The rows of each matrix lie in a flat space through zero, up to rounding. After each matrix: how many dimensions does the smallest such space have?
(in the rows, 128 means zero)

[[135 121 129 154 154 102 157 141 128 128  91 128 153 139 109 106 107 138
  114 145  51]
 [121 104 108 112 130 107 118 107 146 168 125 122  60 154 140 117 121 115
  116 174 131]
 [129 108 163 116 118 152 111 128 139 143 114 146 118 146 129  92 111 103
  105 120 154]
 [154 112 116 147 151 111 157 115 107  76 109 147 140 125 143 106 129 129
  134 129 149]
 [154 130 118 151 139 170 125 110 119 118 114 107 111 114 118 181 133 125
  132 125 135]
 [102 107 152 111 170  95 145 122 147 135 166 143 144 114 106 128  93 137
  128 165 137]
 [157 118 111 157 125 145 104 127 173 171 105 156 139  53 142 148 150 138
  132 115  83]
 [141 107 128 115 110 122 127 150 166 107 139 125 104 136 140 137 103 117
  100 128 135]
 [128 146 139 107 119 147 173 166  95 125 123 104 140 133 113 103 129 112
  103 131 136]
 [128 168 143  76 118 135 171 107 125  93 113 145 154 135 150 147 147  97
  126 120 151]
 [ 91 125 114 109 114 166 105 139 123 113 137 129 119 145 130 109 112 118
  121 140 152]
 [128 122 146 147 107 143 156 125 104 145 129 123 108 149 171 117 128 135
  139 117 151]
 [153  60 118 140 111 144 139 104 140 154 119 108 122 161 137 110 159 130
  123 131 123]
 [139 154 146 125 114 114  53 136 133 135 145 149 161 115 106 151 112 129
  121 127 159]
 [109 140 129 143 118 106 142 140 113 150 130 171 137 106 171 142 139 165
  144 132 145]
 [106 117  92 106 181 128 148 137 103 147 109 117 110 151 142 132 104 107
  134 160 105]
 [107 121 111 129 133  93 150 103 129 147 112 128 159 112 139 104 146  96
  100 145  98]
 [138 115 103 129 125 137 138 117 112  97 118 135 130 129 165 107  96 141
  163 123 102]
 [114 116 105 134 132 128 132 100 103 126 121 139 123 121 144 134 100 163
  166 144  98]
 [145 174 120 129 125 165 115 128 131 120 140 117 131 127 132 160 145 123
  144 152 158]
 [ 51 131 154 149 135 137  83 135 136 151 152 151 123 159 145 105  98 102
   98 158 182]]
 | 18

[[129 125 148 150 159 127 113  85 120 160 145  95 113 170 164 160 154 132
  128 166 125]
 [125  89 207 139 169 119 114 163  95  88 148 106 114  87 143 173 117 118
  170 145 181]
 [148 207 161 135 141 112 115 158 165 150 113 176 128 105 146 127 139 218
  120 137 129]
 [150 139 135 120  94  98 105 126 199 112 131 117 128 172 120 121 120 158
  178 128 146]
 [159 169 141  94 167 115  67 192 141 125 154 138 123 147 132 104  96 177
   77 129 162]
 [127 119 112  98 115 143 183 120 106 165 163 115 104 129 121 132 111 116
  114  97 124]
 [113 114 115 105  67 183  91 113  90 148 105 116 117 118 158 231 177 122
  124 133 116]
 [ 85 163 158 126 192 120 113 149  55 122 168 157 110  55 128  98 109 107
  118 135 147]
 [120  95 165 199 141 106  90  55  80 117  66 129 129 147 166 175 167 120
  145 131  89]
 [160  88 150 112 125 165 148 122 117 178 167  67 120 121 140 106 151 112
   58 121 196]
 [145 148 113 131 154 163 105 168  66 167 239 121  76 112 165 136 100  43
   98 112 166]
 [ 95 106 176 117 138 115 116 157 129  67 121 123 138 113  83 162  86 138
  154  99 105]
 [113 114 128 128 123 104 117 110 129 120  76 138 118 116 137 150 129 145
  154 172  94]
 [170  87 105 172 147 129 118  55 147 121 112 113 116 174 155 150 109 143
  158 131  98]
 [164 143 146 120 132 121 158 128 166 140 165  83 137 155 128  67 118 167
  125 125 193]
 [160 173 127 121 104 132 231  98 175 106 136 162 150 150  67  92 117 158
  123 143  52]
 [154 117 139 120  96 111 177 109 167 151 100  86 129 109 118 117  93 134
  150 140 128]
 [132 118 218 158 177 116 122 107 120 112  43 138 145 143 167 158 134 169
  152 132 169]
 [128 170 120 178  77 114 124 118 145  58  98 154 154 158 125 123 150 152
  110 118 117]
 [166 145 137 128 129  97 133 135 131 121 112  99 172 131 125 143 140 132
  118 152 155]
 [125 181 129 146 162 124 116 147  89 196 166 105  94  98 193  52 128 169
  117 155 163]]
 | 19

[[139 112 118 136 126 119 114 119 126 140 123 132 123 123 132 125 143 139
  135 141 120]
 [112 174 141 114 118 122 156 140  94 118 113 156 101 138 149 109 127 147
  145 117 132]
 [118 141 144 139 137 129 126 132 108 129 111 122 114 120 122 155 160 118
  115 128 137]
 [136 114 139 171 114 131 115 127 135 146 121 135 116 133 137 125 116 143
  128 156 123]
 [126 118 137 114 146 115 106 124 122 131 112 131 135 119 125 129 134 125
  138 117 116]
 [119 122 129 131 115 136 129 105 124 126 125 129 118 128 135 123 134 129
  120 128 129]
 [114 156 126 115 106 129 199 149 137 103 155 139 122 148 158 113 121 118
  135 126 147]
 [119 140 132 127 124 105 149 152 119 140 117 141 107 143 126 128 134 147
  158 126 129]
 [126  94 108 135 122 124 137 119 157 123 144 127 133 121 136 122 137 114
  155 135 127]
 [140 118 129 146 131 126 103 140 123 164 129 121 139 127 118 128 124 125
  148 142 125]
 [123 113 111 121 112 125 155 117 144 129 151 125 135 132 142 123 143 121
  146 139 145]
 [132 156 122 135 131 129 139 141 127 121 125 148 121 139 135 121 125 141
  134 129 128]
 [123 101 114 116 135 118 122 107 133 139 135 121 153 126 118 137 161 103
  140 135 140]
 [123 138 120 133 119 128 148 143 121 127 132 139 126 152 115 116 119 120
  131 122 119]
 [132 149 122 137 125 135 158 126 136 118 142 135 118 115 187 128 169 121
  139 146 150]
 [125 109 155 125 129 123 113 128 122 128 123 121 137 116 128 136 134 125
  125 131 123]
 [143 127 160 116 134 134 121 134 137 124 143 125 161 119 169 134 157 134
  120 135 124]
 [139 147 118 143 125 129 118 147 114 125 121 141 103 120 121 125 134 168
  151 130 117]
 [135 145 115 128 138 120 135 158 155 148 146 134 140 131 139 125 120 151
  196 133 147]
 [141 117 128 156 117 128 126 126 135 142 139 129 135 122 146 131 135 130
  133 172 149]
 [120 132 137 123 116 129 147 129 127 125 145 128 140 119 150 123 124 117
  147 149 162]]
 | 14

[[ 57 170 144 110 131 147 112  94 142 170 104 144 124  95 139 114 131 108
  168 100 122]
 [170 116 104 122 113 140 172 170 181 174  75 136 140 162 139 157 147 129
  106 103 113]
 [144 104  83 111 167 109  98 146  96 126 154 158 162 155 114 159  98 130
   78 146 141]
 [110 122 111  95 132 101 157 156 129 137 126 127 147 137 133 109 123 146
  120 125 139]
 [131 113 167 132 111 138 153 101  82 119 141 128 129 106 126 151 109  94
  108 124 209]
 [147 140 109 101 138  79 104 142 119 111 109 145 156 109 113 115 136 139
  192 151 128]
 [112 172  98 157 153 104  54 161 109 140 135 124 119 124 147 131 119  78
   75 112 118]
 [ 94 170 146 156 101 142 161  83 127 196  87 150 134 135 126 158 142 115
  140 121 139]
 [142 181  96 129  82 119 109 127 121  92 103 139  90 143 121 109 151 115
  116 150 144]
 [170 174 126 137 119 111 140 196  92  75  95 145 130 168 142 167 127 122
  125 147 169]
 [104  75 154 126 141 109 135  87 103  95 105 129  95 127 129  96 132 141
  127 135 138]
 [144 136 158 127 128 145 124 150 139 145 129  98 186 151 110 182 119 128
   97 129  85]
 [124 140 162 147 129 156 119 134  90 130  95 186 127 130 131 115 141 137
  174 125 125]
 [ 95 162 155 137 106 109 124 135 143 168 127 151 130  71 141 114 107 122
  111 135 130]
 [139 139 114 133 126 113 147 126 121 142 129 110 131 141  61 111 103 148
  125 109 136]
 [114 157 159 109 151 115 131 158 109 167  96 182 115 114 111  71 122 115
  130 149 146]
 [131 147  98 123 109 136 119 142 151 127 132 119 141 107 103 122  62 120
  113 124 130]
 [108 129 130 146  94 139  78 115 115 122 141 128 137 122 148 115 120  25
  131 126 139]
 [168 106  78 120 108 192  75 140 116 125 127  97 174 111 125 130 113 131
   92  98  96]
 [100 103 146 125 124 151 112 121 150 147 135 129 125 135 109 149 124 126
   98  41 106]
 [122 113 141 139 209 128 118 139 144 169 138  85 125 130 136 146 130 139
   96 106  87]]
 | 18

[[182 131 120 134 124 136 109 143 136 153 128 114 121 101 125 130 128  78
  135 154 151]
 [131 172  95 145 137 111 149 112 167 144 113 133 158 138 139 146 136 118
  112 144 126]
 [120  95 142 117 104 130 130 122 133 124 123 132 109 121 118 124 143 136
  129 123 136]
 [134 145 117 139 145 113 126 125 160 125 139 130 157 121 127 132 104 126
  126 134 144]
 [124 137 104 145 176 130 102 134 138 138 111 116 133 133 140 132 119 108
  126 121 129]
 [136 111 130 113 130 165 109 136 108 123  99 135 125 134 125 132 161 117
  146 135 124]
 [109 149 130 126 102 109 174 115 119 141 137 150 125 140 125 133 138 155
   99 123 105]
 [143 112 122 125 134 136 115 133 130 141 116 125 118 113 126 128 139 112
  133 131 133]
 [136 167 133 160 138 108 119 130 165 134 127 116 131 122 120 137  85 118
  119 137 158]
 [153 144 124 125 138 123 141 141 134 162 132 140 107 110 110 124 114 111
   94 129 133]
 [128 113 123 139 111  99 137 116 127 132 123 121 127 107 133 115 127 152
  137 116 126]
 [114 133 132 130 116 135 150 125 116 140 121 175 150 132 110 144 150 151
  113 129 121]
 [121 158 109 157 133 125 125 118 131 107 127 150 208 144 137 140 129 141
  147 139 136]
 [101 138 121 121 133 134 140 113 122 110 107 132 144 154 143 138 151 154
  139 126 100]
 [125 139 118 127 140 125 125 126 120 110 133 110 137 143 146 116 120 128
  136 122 118]
 [130 146 124 132 132 132 133 128 137 124 115 144 140 138 116 126 125 129
  113 128 139]
 [128 136 143 104 119 161 138 139  85 114 127 150 129 151 120 125 147 136
  127 131 109]
 [ 78 118 136 126 108 117 155 112 118 111 152 151 141 154 128 129 136 166
  112 109 114]
 [135 112 129 126 126 146  99 133 119  94 137 113 147 139 136 113 127 112
  153 131 146]
 [154 144 123 134 121 135 123 131 137 129 116 129 139 126 122 128 131 109
  131 144 145]
 [151 126 136 144 129 124 105 133 158 133 126 121 136 100 118 139 109 114
  146 145 160]]
 | 11

[[181 125 136  64  55 101 112 109 112 106  87 107  91 117 130 130 137 127
  150 148  83]
 [125  91 136 112 115 132 148 110 141 132 132 146 122 157 137 169 121 121
  125 137 115]
 [136 136 136 117  99 137 123 120 142 118 112 154 159 146 111 132 147 114
  118 142 141]
 [ 64 112 117 106 126 112 141 134 108  98 119 147 125 141 118 174 142 142
   99 128 140]
 [ 55 115  99 126 188 152 106 133 116 104 176 114 167 106 111 110 137 182
  106 107 155]
 [101 132 137 112 152 100 143 122 127 126 133 104 117 112 144 106 137 118
  126 120 122]
 [112 148 123 141 106 143 173  96  88 110  91 141 164 158  76 182  97 142
  115 168 103]
 [109 110 120 134 133 122  96 143 143 124  88 144 134 132 141 154 136 134
   99 119 127]
 [112 141 142 108 116 127  88 143 100 100 140 134  85 105 116 102 140 148
  112 103 140]
 [106 132 118  98 104 126 110 124 100 108 136 124 108 136 154 112 160 124
  152 117 147]
 [ 87 132 112 119 176 133  91  88 140 136 151 101 206 133 135  99 144 181
  119 133 110]
 [107 146 154 147 114 104 141 144 134 124 101 172 112 133 148 138 108 120
  144 112 153]
 [ 91 122 159 125 167 117 164 134  85 108 206 112  55  92 113 130 135 183
  116 133 142]
 [117 157 146 141 106 112 158 132 105 136 133 133  92 145 132 134 114 151
  135 113 145]
 [130 137 111 118 111 144  76 141 116 154 135 148 113 132 139  98 136 103
  153  98 160]
 [130 169 132 174 110 106 182 154 102 112  99 138 130 134  98 179 108 111
  112 161 113]
 [137 121 147 142 137 137  97 136 140 160 144 108 135 114 136 108 126 149
  138 118 125]
 [127 121 114 142 182 118 142 134 148 124 181 120 183 151 103 111 149 164
  142 131 126]
 [150 125 118  99 106 126 115  99 112 152 119 144 116 135 153 112 138 142
  209 138 152]
 [148 137 142 128 107 120 168 119 103 117 133 112 133 113  98 161 118 131
  138 180  95]
 [ 83 115 141 140 155 122 103 127 140 147 110 153 142 145 160 113 125 126
  152  95 147]]
 | 17
